There are 10 hidden switches. A switch that is on adds its own fixed numbers to the row, and there is some noise. The rows also spread widely along 13 directions, which tell nothing about the answers.
Known rows, each followed by its switches (1 for on, 0 for off):
[  9   3 -11  10   0  -4   1  28   7  -5  12   5   2  13  19   2  -4  -8
  19 -13  19   2  17  20  12  12   7  -4  11 -12   2]	1 1 0 0 1 0 1 1 0 1
[ 22 -26 -14   4  24 -17  11  -2   0   4  20  -4 -21 -22   2  17 -19  21
  23 -18   6  -3   9   0   0   5 -12  -5 -23 -19  -7]	0 0 0 0 1 0 0 0 0 1
[ -8  23 -10  -9 -21   9  -7  51  21  11  22  22   1  -5   8   9 -36 -11
  15  -5   6 -14  25  14  23   2  -4   1  37 -10 -15]	1 1 1 0 0 0 0 0 0 1
[  0   6  16  -2 -14   5  14  23  -6  12  21  15  20   0  32  -1   1  -3
  -6  -9  14   0 -15  -1  37  29  -7  -3 -12   4  11]	0 1 1 0 0 0 1 0 0 1
[ 15  -6 -24  13  31 -14  33   0 -11  23  13  -1  12   5 -17  -3  -7 -13
  35   1   5 -14 -14 -11  25   0   7 -19  10   9  10]	0 1 0 0 0 0 1 1 1 0
[ 27  -1 -18   5  11   3  -1   2   1  15 -11  -1  18  13   5 -24  17 -21
  17  -5 -15  -9   8   4   6  11  -2 -19 -28  16  44]	1 1 1 0 0 1 1 1 0 1
[ 35 -18 -27  25  16  11  21  -6  34 -12 -35   9  -6  17 -20  -2  16  21
  26   0 -31 -12   0  13  -8   5   0   3  -1  13  17]	1 0 1 0 1 0 0 0 0 0
[  4  11   2 -10  17 -13 -14   1  -2 -14   9  -1  -6  -2  30 -33   8 -11
 -10  -4  30   1 -28  11   8  15  -7  -8 -38 -10  14]	0 1 0 0 0 1 1 0 0 1
[ 40 -25  -2  44  46   4  18  -2 -17  -4 -42  -8  -5  19 -28 -11  65 -15
  10 -13 -22   4 -18  10  -8   8  19 -30  -4  15  32]	1 1 1 1 0 1 0 1 0 1
[  9  -7  -3  17   8   2  -9  17 -15   6 -30  -5   9 -10 -22   1  30 -24
   0 -19 -11   7   6   5  -3   0 -11 -20 -14  -5   5]	1 1 1 1 1 1 0 1 0 1
[  9 -14 -21  -8  12   0  -7  -1   7  -4 -19   2 -33   5   7 -18  13   5
  10   5 -26  14  25   9  -8  15 -21  -5 -10  -8  20]	0 0 0 0 0 0 1 0 1 0
[ -8  14 -22 -21 -12   3   4  15  -3  16  -5   8   3   0  -4 -12 -21 -30
  21   9 -20  -3  -1  11  30 -10 -15 -12  17  -4  21]	0 0 1 1 0 0 1 0 1 0
[ 26  -4 -10  20  20  15 -11   8  20 -19 -25  -1  -6   8  10 -19  24  -4
  -6  -4  -7 -11  -2  17 -10   6   4  -9 -11   8  15]	1 1 1 0 0 0 0 0 1 1
[  6  17 -34  10  25  10 -13  23   6  -1 -13   8 -15   5  -3 -45  16 -22
   1  22  -9 -16  -3   2   6  12  -9 -32  25  24   4]	1 1 0 1 1 1 0 1 0 1
[ -4  17 -11 -18  34 -29  -9  40  -3  -6 -31   2  -4  18  -2 -20  32 -24
  22  -6  35   8 -23  13  10  -4   0  -4  -4 -15  29]	0 1 1 1 1 1 0 0 1 0
[-12   4 -13  -1 -11  -1   0  37   0   2 -17 -10  68  -6  16   6  10 -22
   4 -14  32 -38 -41 -16  37  -1  -9   1 -30  22  18]	1 0 0 0 0 1 1 1 0 0
[-11  -9 -49   3  23 -18 -20  38 -15  -7 -20 -20   5   6  20 -20  31  -4
  14 -11  27  -1  22 -20   4  27 -16  -8   1   1  -2]	1 0 0 0 1 0 1 1 0 1
[  3   7  -2  15  25  -6  -1  16   0   9 -12   1  -4  -2 -24 -14  30  -8
  -3  -3  13  -1 -12  -8  -5   9   2 -12   1   4 -11]	0 1 0 0 0 0 1 0 0 1
[  3  -9 -22   0  23  -2 -19  40   8   3 -22  -4  -2  -2   3 -10  29  -3
   2  -4  -1 -15  10  -9  -7  14 -12 -12  -8  15  14]	1 0 1 0 0 1 1 0 0 0
[ 36 -13  15  31  11   6  18  -3   8  19 -21   3  12  -9 -47  20  24  -9
  12 -17 -28 -10 -12  21  -9 -14   8 -21 -20  13  17]	1 0 0 0 1 1 1 1 0 1
[ 49  11  -8  20  15  29   4 -12  53 -18  -3  17  -7   8  -2 -33  -4   4
  -2  17 -25 -32 -30  31  -3   1   8 -17 -10  27  20]	1 0 1 1 0 1 0 0 0 1
[ 15 -14 -21  28  -4  13  -8  13  -2 -19   1 -15   8   7  24  -5  -1 -18
   4 -10 -11  -3  26  20   0   5   5 -17  11  -9  -4]	1 0 1 1 1 1 0 1 0 0
[ 14   4  15   7 -20   4  36  16  15  13  19  39  13  16  -7  22  -8   9
  28 -10  -8  16   2  24  40  27   0   4   9 -10  11]	1 1 0 0 0 1 1 1 1 0
[  6  -6 -17  11  18  -5   3   7  -8  -4 -25  -5  12   6  -7 -16  27 -13
   7  -8  -3   0 -13   0   5  11  -6 -12 -12   4  13]	1 1 1 0 1 1 1 0 0 0
[-15  17 -38 -15 -18   1 -13  21  11  16   0  17   8   6  -1 -25  -7   2
  17   3  -5  12  47 -16  13  30 -36   6   3  -6 -12]	1 1 0 0 1 0 0 1 0 0
[  1  11   2  15  11  11 -19  -1 -25 -13   8 -16  -4  10  25 -38   8 -50
 -17   2  -4   4  -2  28   0  -5  13 -30  12  -5   6]	1 1 0 0 0 0 1 1 1 0
[ 28  16  -8  -4  -5  16 -20 -10  29  -3 -14  -5  20   4  -6 -31  -9 -35
   5   4 -21 -23  -6  28  -9 -28  -2 -13 -37  11  39]	1 0 0 1 0 1 0 1 0 0
[ 40 -20   4  26  28   3  42  13   2   1  -6  13  14  20  13   8  27  10
  22 -10   7  -8 -40   7  34  25  11 -15 -15  27  45]	1 1 0 1 1 0 1 1 0 1
[ 24   4  -5  14  20  -9   8  10  20 -10  -9   7   3  14 -14   1  10  -6
  22 -12  15  -4 -15  26   4  -2  16  -3  -6 -11  11]	1 1 0 0 0 1 1 0 1 1
[ 36 -13   0   2   6  16   0   6  15   0 -15  -1  -6  17  26 -13  17 -11
   7   3 -23  -4   1  25   3   0   1 -15 -28  14  60]	0 0 0 1 0 0 1 0 1 1

New rows. What belongs after each?
[ -5   4 -59  -5  25 -19 -10   1 -15  -9 -22 -28  14   5   2 -38   5 -30
  25  -1  14 -21  -9 -12   6  -9  -4 -11  -3  -4   5]	0 0 1 0 0 1 0 0 0 1
[  4   4 -19  10  -2  12  20 -10 -26  16  -7  -9  41  -2 -13 -18  -4 -43
  10   2 -19 -20 -38  -3  38 -11  -3 -29   0  24  22]	1 0 0 1 0 0 1 1 0 1
[  1   7 -32  13  16   8   4  22 -11 -10 -40  -8  19  10   2 -16  19 -45
  15   5   2 -22 -36  12  27 -16   4 -24  19  20  29]	1 1 0 1 1 0 1 1 1 1
[ -6  25 -13  -1   4   4  10  -3  -3  -1  -4   7  22  -9 -12 -29  -6 -24
  -1  10   0 -23 -59   8  32  -2  -9 -19   3  17  -1]	1 0 0 0 1 1 1 0 0 1
[ -1   1  13  -1  -6  11  -3  35   1   8 -34  10  17 -11 -17   9  26 -20
  -4 -11 -14  -8 -20   9  15  -3 -16 -10 -14  12  26]	1 0 1 1 0 1 0 1 0 0
[ 25   3  -1  21  42  -3  10 -17  -8  12  -3  -1 -12  -8 -44 -23  16 -14
   6  -2 -22  -4 -23  12  -5  -4   7 -32   3   3  -5]	1 0 1 0 0 1 0 0 1 1
[ 14  25  -4  -9 -13  11   5   7  16  18  22  15  11   7  12 -27 -19 -19
   9  12 -14 -16  -6  16  23   4  -1 -16  -2  12  21]	0 0 1 0 0 1 1 0 0 1
[ 16  -8  -3   1  21 -15  -2 -15   3 -18 -16  -4 -24  -6  -2  -6   6  -3
  10 -13   9  10 -14  24 -10  -5  -5  -1 -33 -24  13]	0 1 0 0 1 0 1 0 0 1
[ -4  12   0  41  -8  17   2  -2  -2  -6   4  -7  40  -7 -12 -22  18 -14
 -30  -2   8  -9 -23  -9  10  15   1 -16   3   4 -48]	0 0 1 1 0 1 0 1 0 0
[ 14  -6   1  24  12   3  24   2  -3   4  13  12 -14   0 -14   3  -4   5
   8  -4  -9  10  -2   7  12  14   3 -13  21 -11 -21]	0 1 1 1 1 0 0 0 0 0
[ 17   7  18  10 -13  18  -1 -21 -10   2   0  -6  10 -16  -2 -10 -16 -44
  -9  -4 -19  -7 -21  32   7 -29  -2 -24 -25  -5  18]	0 1 0 1 1 0 0 1 0 1
[ -1   8   1   7  14  -3  20  20  -3  11 -21   5  54  -4  -8  -5  25 -12
   2  -8  26 -27 -64 -19  35   7  -8  -6 -32  33  23]	1 1 0 0 1 0 1 1 0 0
[ 17 -28  -5  40  17  11   4  23   2  -8 -41 -10  15 -11 -20  24  33  -6
  -1 -19 -12 -21  -8   0  -9  -8   5 -12  -4  11   1]	1 1 1 0 1 1 0 0 0 0
[ -5   8  10   8  25  -6  -6   5  -7 -12  -6   1 -24 -16 -26 -13  11  -8
 -10  -7   5   4 -27  19  -8  -6  -4 -11   9 -15 -27]	1 0 0 0 1 0 0 0 0 0
[ -1  14  28 -19 -11  -5  11  16 -10  45  10  24   8  -4 -26  -1   2 -12
   8  -8 -11  21   3  -2  21   8 -19  -8 -17  -7  17]	0 1 0 1 1 0 0 0 0 0
[  5   0   0  15 -12  25  -2   5  -3   8  -9   6   2 -11   4 -19  16  -7
 -18   7 -26  -1   2  -1   9  16 -22 -22  -8  16   0]	0 0 0 1 1 0 0 1 0 1
[ 26  -4  12  11  12   7   5  15   4  34  21   8  16  -5   1 -13  12  -1
  -9  -1  -7  -5   0 -16  10  26  -6 -24 -30  22  16]	0 1 1 1 0 1 1 0 0 0
[ -5   9  44  10 -14  20   3  41   2  -4  16  35  -9 -19  17  12  10   4
 -34  -4   4  10 -31  22  33  34 -14 -15   8   2 -13]	1 1 0 1 1 1 1 0 0 1
[ 26   1  -1  11  17   4  14  17  15  12  -8  21  -9  22  -1 -16  28   2
  17   9 -15   2   8  10   5  19  -1 -14   0  16  28]	0 1 0 0 1 1 0 1 1 0
[ 18 -29 -33  14  41 -18  23  -5 -16  -1 -15  -6   3   6 -15  -4  19   9
  30 -16   7   7  -9 -20  14  21  -9  -7 -16  -2  13]	1 1 0 1 0 0 0 1 0 0
[ 20   6  -4  15  11  -6  22  -5  -8  30  25   0  30  -3 -20  -5  -8 -12
  20 -14   1  -5  -7   0  23   6   7 -19  -7   3  -2]	1 0 1 0 0 0 1 1 1 1
[ 36   7   1   3  19   4  -8 -19  45   1   2  19 -33 -22 -39 -13 -13  18
   4  -1 -27  -7   2  27 -25  -3 -14  -7 -29  -6  -5]	1 0 1 0 0 1 0 0 0 1
[ 27  -3  11   8 -11  18  -5  -1  -5  20 -23 -11  29  19 -16 -10  16 -45
   8 -14 -34   1  16  18  -7 -24  10 -14 -25   5  51]	1 1 0 1 0 0 0 0 0 0
[ 29  -3 -18  15   9   8  -4   7  23  -2 -16   5  -2   1  -8  -3   4  -7
  18  -3 -16 -11  16  20  -6  -4  -5 -12 -12   3  17]	1 1 0 0 1 1 0 1 1 1
[ -9  62 -21 -19 -15   9  -1 -19  27  -5 -11  28   2   9 -28 -60 -23 -36
   9  32 -13 -15 -41  29  20 -18 -12  -6  16   3   0]	0 1 0 0 1 1 0 0 0 1
[-14  -3 -31  15  -1  -4  14   8 -27  30   3   0  13 -13 -26  -5   5 -12
  11  -1 -11   2  16 -30  23  25 -20 -22  17   2 -26]	0 1 0 0 0 1 1 1 0 1
[ 13  15   6  12   3  16   4  16   5  12   7   8  30  -3  -8 -13  -2 -32
  -3   2  -5 -22 -25   8  24  -6   3 -24  -2  19  12]	1 1 0 1 0 1 0 1 1 0
[ 14   1   4  26 -12  11  21  10  10  20  12  12  20  -4 -21  14   0  -2
  10  -6 -13 -10   6   6  17   6   2 -12   9   4 -17]	0 0 0 0 0 1 0 1 1 1
[ 26   5 -48  13   0   6 -20  -1   9  17 -21 -29  24  21 -16 -33   3 -48
  29   5 -30 -15  49  10 -24 -27   8 -27  -4   5  28]	0 0 1 1 1 1 1 1 0 0
[ 11   1 -21  22  38  -1 -17   7  -6  -7 -14 -17 -21  -6 -21 -26  21 -25
  -3   1  -2  -6  -5  11 -17  -7   6 -31  13   3  -8]	1 0 0 1 0 0 1 1 0 1
[  3  -4 -20  12  35 -13  21  15 -11  18 -12   0  -3  -1 -31  -3  13 -12
  22   0   0 -13 -18 -13  10  -1   5 -17  21  11   2]	0 1 1 0 0 0 1 0 0 0
[ 13  -6 -22  -3   9  -6   3  22   5 -12 -22  -7  -3   6  10   3   1 -24
  26  -5   1 -16 -15  25  13 -16   7 -10   2  -6  35]	0 0 1 1 0 1 1 0 0 1
[ 15   0  -4  27   7  -6  22 -15   7  15  14   4  17  -1 -38  -1   3   8
  14 -10  -1   5   3  -4   5  12   1  -6  -4 -11 -34]	0 0 0 0 0 1 0 1 1 0
[  7  -2 -11  -7   9   7   0   4 -14   8  -1  -2 -14 -13   1 -12 -15 -30
   7   4 -16 -11 -10   8  14 -14  -9 -23   0   2  23]	0 1 0 1 0 0 0 0 0 1
[  3  26 -26  11   8  -2  10 -22   0 -11 -20   9   1  25 -31 -44   9 -26
  17   7  -9  20 -15  22  11   5   0 -11  18 -14  -4]	1 1 1 1 1 0 1 1 0 0
[ 13   4 -17  27  38  -3  20   1  10 -25  -4   5 -13  15  -5 -29  23   0
   5  15  14 -11 -50  13  14  16  12 -18  20  12  -6]	0 0 0 1 0 1 1 1 0 0
[  9 -13 -26  37 -12  16  15  26   4   5 -16 -14  36   5 -15  27  -7 -28
  26 -13 -16 -31  14   9  10 -22  20 -11  36   9  -3]	1 0 1 0 0 0 1 1 0 0
[ 39   4  -7  31  18  14 -13  24  31  14 -10 -10  17  -5 -23  -1   9 -24
   9  -6 -15 -44  12  20 -26 -29  21 -28  -3  25  12]	1 0 1 0 1 1 0 1 0 1
[ 20 -19  16  23  12   5 -27  22 -13   5 -28 -29  13   0  11  -5  53 -31
 -22 -20   0  -5  13   3 -29  -4   9 -22 -43   6  30]	0 1 0 0 0 1 1 0 0 1
[ 18  15   7 -16 -10  -1  -5  20 -12  20   6   0  28   8  21  -9 -10 -51
  20 -12  -3  -4   0  31  25 -14   3 -23 -25  -1  60]	1 1 1 1 1 1 1 1 0 1
[ 13  -1 -22   5   0   5  16   3  20   2  -6  13 -12   8 -22  -3  -9   0
  24   9 -23  -3   2  14  12   3  -4  -7  17  -1   6]	0 0 0 1 0 1 1 0 0 0
[-20  11 -28  17  19   1  -1  11  -5 -30 -31 -11  18 -23 -12 -10   5 -22
 -11  -1  31 -32 -69  -4  19 -12  -7 -10  11   8 -29]	1 1 0 0 1 0 1 0 0 1
[ 13   7 -13   2  15  -8 -13  11  -3  23   2  -4  -7   1 -10 -21   7 -16
  12  -7  -4   3  32  -1 -14   1  -4 -16  -6  -8   2]	0 1 1 0 1 0 0 0 0 1
[ 24  -7 -29   7  15   2  -5  -7  27   0 -42   6 -26  -2 -36  -8  17   0
  21   4 -27   8  22  11 -17  -3 -20  -6 -17  -4  19]	0 1 0 1 0 0 1 1 1 1
[ 45 -23  -1  40  13  13  13  30  11  26  18  -4  19   9   3  15  11  -1
  20 -13 -22 -23  37   5  -6   7  22 -25   5  23  14]	1 0 1 0 1 1 0 1 0 0
[ -1 -16  -8  21  48 -22   5  36 -30  -4 -26 -18   2  -5 -21   8  46 -12
  11 -26  25  -9 -31  -7   4   2  13 -18  12  -3  -6]	1 0 1 0 0 1 0 0 0 1
[ 19  -5 -22  12  43  -8   2  -3   6   4  11  -1 -15 -11 -13 -22  -1   8
   5   4   4 -10  -8  -8  -7  15  -6 -18  -9   9  -9]	1 1 0 0 1 0 1 0 0 0
[ 51  -1  12  54 -18  25  29  -6  50  -2  21  13  13  -6 -32  42 -39  -5
  19 -11 -15 -25   3  48   0 -27  35 -10  14 -10 -19]	0 1 1 1 0 1 1 1 0 1
[ 20   9   5  25  16   5   7 -44 -11  -3 -25 -15  12  12 -48 -34  21 -43
  -1  -2 -22   5 -33  20 -13 -27  16 -21 -18  -8   9]	0 1 0 1 0 1 0 0 0 0
[ 40   9   1  13  46  -2  -6  26  39  -2  27  21 -36  15   2 -30  16  25
   5   7  15  -6   0  17  -9  31  13 -17   5  11   1]	1 0 0 1 0 1 0 0 0 1
[ -6  15 -31   5   0   7  -1 -16   5 -20 -29   4   9  -6 -12 -34   8 -16
  -4  11   1  -7 -33  -2  16   6 -23  -8 -13   2  -7]	0 1 0 1 0 1 0 1 0 1
[ 10  -5  -1  15  -2  10  -6 -16 -13 -20 -29 -19   9   8   7 -19  18 -38
 -10  -8  -4   4 -22  22   0 -14   6 -13 -23  -9  22]	0 1 0 1 0 0 1 0 0 1
[ 13   2   6   6   0   5   4   4  10  -5  -7   0   5  -9  -1   4 -11 -20
   1  -7   0  -9 -23  23   6 -18   0  -9 -14  -7  12]	0 1 1 1 1 0 1 0 0 0
[ -2  11   4   4 -28  11 -17   7 -23  -9   8 -20  31  19  55 -32  10 -45
 -14  -9  11  11   3  22  19   6   3 -16 -19 -10  20]	0 0 0 1 1 0 1 1 0 1
[-11 -11 -44  -7  -9  -2  18 -33 -18 -39 -19  -2  -8  -5  24 -16 -24 -17
  17   5 -10  -2 -38  15  38   4 -22  -1  -5 -19  10]	0 1 0 0 0 1 1 0 0 1
[  1  -3 -22   9  10 -14   0   9   1  -3 -28  -4   6   6 -28  -2  23  -6
  22 -16  -1   9   7   6  -3   6  -5  -1  -4 -15  -1]	1 0 1 0 0 1 1 1 0 0
[ 21 -12   5  31  57 -17   6  37 -21   8  -5 -20  -5  26   4  -8  48 -28
  15 -10  26 -10  -8   6 -11  -4  41 -27  16  14  27]	0 1 0 0 0 0 1 1 0 0
[-17   6 -18   9  25  -6   2  44  -4 -19 -43   6 -17  14 -10  -8  40 -16
  14   4   8  -4 -26  17   9   2   2  -9  45   8   6]	1 0 0 0 1 0 1 1 0 0
